The rows of a group lie close to one hidden flat surface of 8 dimensions, which may be shifted away from zero. Surfaces can cross.
In the rows, zero is written as 128.
Known rows, each followed by its group:
[ 81  63 127 158 142 124 129 115 169 123 145 124 162]
E
[111 166 100 136  88 148  88 116 137 115 111 158 119]
P
[129 116 191 180 111 168 139  82 121 120 107 156 122]
E
[223  73 141 155 207  96 144  91 176 168 129  93 149]
G
[ 77 153 198 145 112 102 178 171 129 170 108 106  82]
M
[ 89 149 123 183 112 133  45 128  87 142 130  83 161]
G
[126 138 110 156 109 122  42  92 184 118  86 139 140]
R
[114  95 139 107  89 143  98 150 173 135 121 126 148]
E
[ 55 123 126 135 131 132 194 167 186 117 138  87 130]
M
[118 134 145  88 161 113 137 123 156 170 115 169 133]
D
[104 148  86 147 115  92 193 111  77 103 162  88 104]
P
[156 110 123 154  74 153 190 129  76 136 143 157  65]
E
[145  89 127 191 128  78 117 142 171  97 124  23 122]
E
[133 153 147 119 151 154 138 112 134  70 158 161 149]
M
[115 182 102 155 142 108 110 115 214 119 169 149 144]
G
[131 155 158 126 127 143  82 138 131  97 124 143 135]
D
[ 88 151 138 195 166 110 157  86 102 179 161 185 117]
P
[102 100 175  95 100 143 180 179 168  61 173 147 121]
M
[ 72 108 146 107 133 134 106 180 164 106 148 172 133]
D
[160 193 151 145 121 152  89  90  88 134  63 120 122]
M
[125 113 161 128  80 120 199 117  57 138 152  73 133]
P
[152 146 194 142 110 161 119 154 122  97 146 168 114]
M
[139 180 116  80 118 101 175 100 110 148  77 101 110]
D
[112 213 126 181 177 105 206  79 125 146 151 175  87]
P
[148 151 111  99 122 102 111 170 105  54 148  74 124]
P
[123 138 147 168 155  91 119 158  92 165 115 100  85]
M
[143  97  74  99 152 109 164 108  95  47 168 113 135]
M
[ 57 172 136 130 151 138  94 110 165 129 143 209 151]
G
[119  97 120 135 153  98 117 133 165 159 127 123 134]
D
[102 135 132 154 107 130 127 102 140 108 120 110 146]
D
[ 86 154  92 127  91 134 164 106  95 107 125  69 139]
G
[184 112 132 141 102 136 119 128 196 114 137 148 109]
R
[138 217 102 105 108 105  80  89  61  74 100  93 136]
P
[ 75  93 150 162 136  90  45 125  89  76 147 162 136]
R
[178  98 105 136 172 121  77 183 152 127 150 125 112]
R
[115  96 147 117 121 148 191  92 121 165 156 149 158]
P
[175 100 121 158 137 119 112 135 149 124 158 152 110]
R
[182 172 155 135 121 141  92 167 193 105 133 145 108]
G
[117 131 131 137 177 109 110 157 139 126 123 107 120]
M
[165  99 145 112 136 122 106 150 101  70 151 152 113]
M
[140 149 102 166 140 146  46 140 119 199  70 116 120]
R
[164 124  99 173 127 109 119 129 148 125 144  38 145]
G
[135 109 132 129  88 144 117 140 116 159 131 166 107]
E
[139 109 112 158 120 101 110 124 119 149 129 102 119]
E
[ 98  82  99 139 121 119 118 142 176 107 146 129 135]
R
[175 106  88  95  86 158  97 146  59 137 129 127 120]
E
[137  91 103 113 141 145 172 128 112  96 164 157 122]
E
[152 132 188 145  68 178 113 154 151 158  98 157 102]
R
[155  78 117 145 106 139 219 129  86 150 171 105 114]
P
[145 136 143  86  99 146 203 115 171  97 136 138 128]
R
[153 143 111 134  83 109 149 122 117 129 111  74 109]
E
[116  44 126 173  87 118  83 145  86 167  97 126  92]
M
[107 111 149 134 134 125 105 158 125 169 126 165 109]
D
[212 176 161 118 132 184 131 117 124  32 155 122 153]
D
[196 180 186 157 159 117 158 190 122 114 163 120  72]
P
[141 150 110 118 139 127 126 165 160  85 154 131 113]
G
[196 110 169  75 173 161 120 230 138 107 180 199 103]
D
[118  80 118 158  73 130  81 143 108 187 126 124 123]
E
[138 106 158 137 120 149 123 151 152 130 120 125 124]
G
[106 119 159 141 121 136 122 122 153 170 116 159 132]
D
[112 126 143 118  93 157 160 130 121 117 108 116 121]
G
[147 147 125 110 139 140 146 130 118 129 122 123 124]
R
[179  98 159 147 146 115  87 159 128  97 169 168 111]
R
[135 101 158 153  94 159 116 188 169 128 139 146 100]
G
[203 174 161 140 143 127  85 118  82 159  92 141 103]
D
[ 81  97 181 172 135  97 172 129  78 166 186 125 136]
P

New rows. What belongs after each?
[ 76  50  97 155 135 119 153 130 143 144 178 156 135]
E
[ 89 151 100 120 126 111 144 123  74 101 134 121 113]
D
[117  99 125  79 115  82 110 127 113 126  59 102 114]
M
[145 142 123 125 139 128 132 136 152 107 132 125 127]
G
[ 99 102  93 157  74 139 157  82  66 161 140 124 128]
P
[ 83 177 152  74 144 150 119 134 117  68 136 185 146]
D
[174 101 151 201 126 128 107 138 166 176 143 124 111]
G
[115 131 137 142 144 122  87 149 100 129 133 156 119]
D
[136 129 134 159 116 140 124 129 116 149 144 155 114]
P
[133 151 161 127 195 104 193 119 121 130 176 134 136]
P
[169 121 142 140 152 121 124 149 148 104 144 152 104]
E
[115 135 143 114 116 126 154 111 153 139 110 128 132]
D
[113 147 115  91  90 150 136 136 169  82 123 130 136]
P
[187 168  73 166 149 100 126 118  62 115 147  93  92]
G
[191 126 134 125 196 122 115 116 143 131 155 144 149]
D
[113 113 115 137 117 121  95 143 121 113 122 117 122]
R
[116 209 157 114 120  73 159 134  73  62 144  53 118]
P
[177 112 108 118 137 121 136 138 126  73 133  80 123]
E
[131 117 152 150 122 142 119 145 110 116 131 132 112]
M
[152 141 126 135 152 151 155 112 132 200 121 157 126]
R
[138 150 143 131 139 130 131 139 115 108 120 114 118]
M
[189  96 120 117 137 113  93 134  71  77 138 138 108]
M
[ 88 128 123 106 119 133 154 108 141 107 103 116 143]
M
[193 166 173 124 107 144 185 141 102 124 132 105  96]
P
[170 113  54 166 159 115 112 150 100 165 128  87 103]
R
[117 120  76 120 141  97 120  98 173  78 132 120 146]
R
[153 165 160 121  97 128 135 106  72  99 111 125 108]
R
[111 143 120 143  71 150 177 147 134 111 139 134  88]
G
[120 156 121 117 143 127 128 127  87  90 144 135 121]
D
[112 102 109  94 141  78 143 166 155 189 103 118  99]
D
[159 145 138 100 147 124 137 137 127 120 125 134 120]
D
[106 133 108 105  71 154 226 112  84 100 112 101 103]
G
[144 175 131 116  53 141 168  80  55 119 100  87 121]
P
[162 152 152 172  89 145 126 156  98 136 131 130  75]
P
[141 123 116 135 115 156 131  51  55 133 104 124 157]
E
[141 152 146  92 160 112 109 120 184 127 100 130 151]
D
[139 120 125 172 150 129  55 148 122  69 156 114 136]
D
[125 119 151 120 108 173 142 108 155 158 129 180 144]
P
[ 97 160 131  70 135 102 136 103 210 119  73  98 161]
D
[ 68 145 127 137 105 155 100 154 116 110 138 150 128]
G
[149 180 113 137 155 108 191 134 122  95 156 116  90]
P
[ 74 208 140 165  87 141 110  49 151 154 108 119 175]
G
[135 112 105  93 140  74 196 135  83  70 160  98  99]
M
[134 175 125 178 116 112 132 138  81 121 139 119  78]
P
[116  96  83 143 145 128 142 139 154 160 141 121 128]
R
[134 162  54 107 158 132 109 103 149  95 132 160 139]
P
[201 144 120 157 145 172  56 116  88  90 120 138 132]
M
[139 122 140  73 184 139 121 124  85  98  96 124 153]
G
[132 175 150 135 159 149 125  79 112 101 137 165 150]
M
[121 108 149 148 102 157 135 144  79 143 114 140 101]
G
[112 150 113  78 172  99 130 132 135 117 122 141 136]
D
[ 92 159 104  97 174  95  78 121 162  58 122 105 168]
D
[140 163  71 114 105 139 157  77 102 115 118 126 125]
P
[111 162 172 125 158 101 140  91 227  87 108 121 155]
E
[137 100 123 141 105 129 158 133  88 137 158 108 121]
P
[103  88 136 164 112 121  84 157 112 116 140 138 116]
R
[124 122 137 119 136 124 122 139 118 105 140 141 130]
R
[ 97  97 130 173 135 119  94 137 107 155 168 163 133]
P
[140 133  91 180 113 112 158 147 194 127 180 132  96]
G
[115 131 129 117 123 132 152 122 137 113 132 131 136]
D
[129 127 153 116 135 134  88  88 111 112 104 175 142]
M
[ 99  97  97 166  63 138  90 114  63 146 136 124 127]
P
[131  68 107 146 101 159 112 182 161 126 160 149 115]
P
[124  87  90 142 109 137 139 147 121 123 164 125 121]
P
[108 136 124 134 116 113 154  79 138 130 117 122 139]
E
[ 98  83  96 125 121 105  54 156 150 194 154 158 148]
E
[ 61 151 170 128 115 156 169 101 161 128 120 153 145]
M
[130 122 132 135 164 129 118  97 122 135 140 186 136]
E
[147 106 134 134 107 150 113 127 114 123 123 127 125]
E
[ 98 130  96  78 224 120 127 182  88 128 142 112 153]
R
[182 125 160  90  72 181 135 158 140 113 117 120 125]
P
[ 82 104  68 162  36 148 156 113  94 129 135 116 103]
P
[ 52 102 134  96  98 111 142 134 130  94 160 102 175]
P
[102 111 147 112 144 118 119 118 131 106 136 163 147]
M
[119 116 156 105 138 142 136 147 153 112 146 162 135]
R
[111  86 107 123 136 159 182 191 137 175 146 112 113]
R
[108  85  97 133 120 152 129  73  79 142 124 133 167]
E
[119 101  84 133  97 135  83 153 114 103 145 122 129]
P
[159 157 114 127 117 145 149 140 138 105 136 130 102]
P
[184  86 106 154  62 123 105 159 182  62 133  96  89]
R
[164 146 125 140 177  90 120  99 139 104 124 110 130]
E
[159  92  80 108 238 102 134 130  26 102 146 142 118]
G
[ 78 123 171 136 114 137  92 135 163 156 110 174 135]
D
[ 86 125 115 159 133 132 104 131  85  85 164 145 129]
D
[138 164 128 147 100 143 121  91 153  38 119  65 162]
D
[116 133 154  66  93 132 137 121 150  91  68 112 132]
M
[163  77 151 112 102 163 132 154 125 141 148 131 143]
P
[117  95 140 124 128 136 110 143 166 128 138 157 138]
E
[157 110 180  90  96 179 164 140  95 111  68  97 118]
G
[142 132 157 138  91 173 182 111 109 119 146 149 123]
D
[155 124  85 119  85 123 148 128  77 143 134 119  96]
E
[159 110 133 139  88 133 168 135 140 132 122  83 109]
D
[148 120 145 138 137 138  83 130 110 110 115 144 127]
M
[190 104  81 127 138 168 236 124 151 136 161 146  92]
P
[133 129 123 126 147 132 134  81 113 122 125 146 142]
E
[ 95 141 113 133  86 152 144 167 136  97 146 138 105]
G
[180 142 124 131 156 118  96 139 140 109 128  75 141]
G
[155 177 126 118  86 141 188 108 138 104 111 104 103]
G
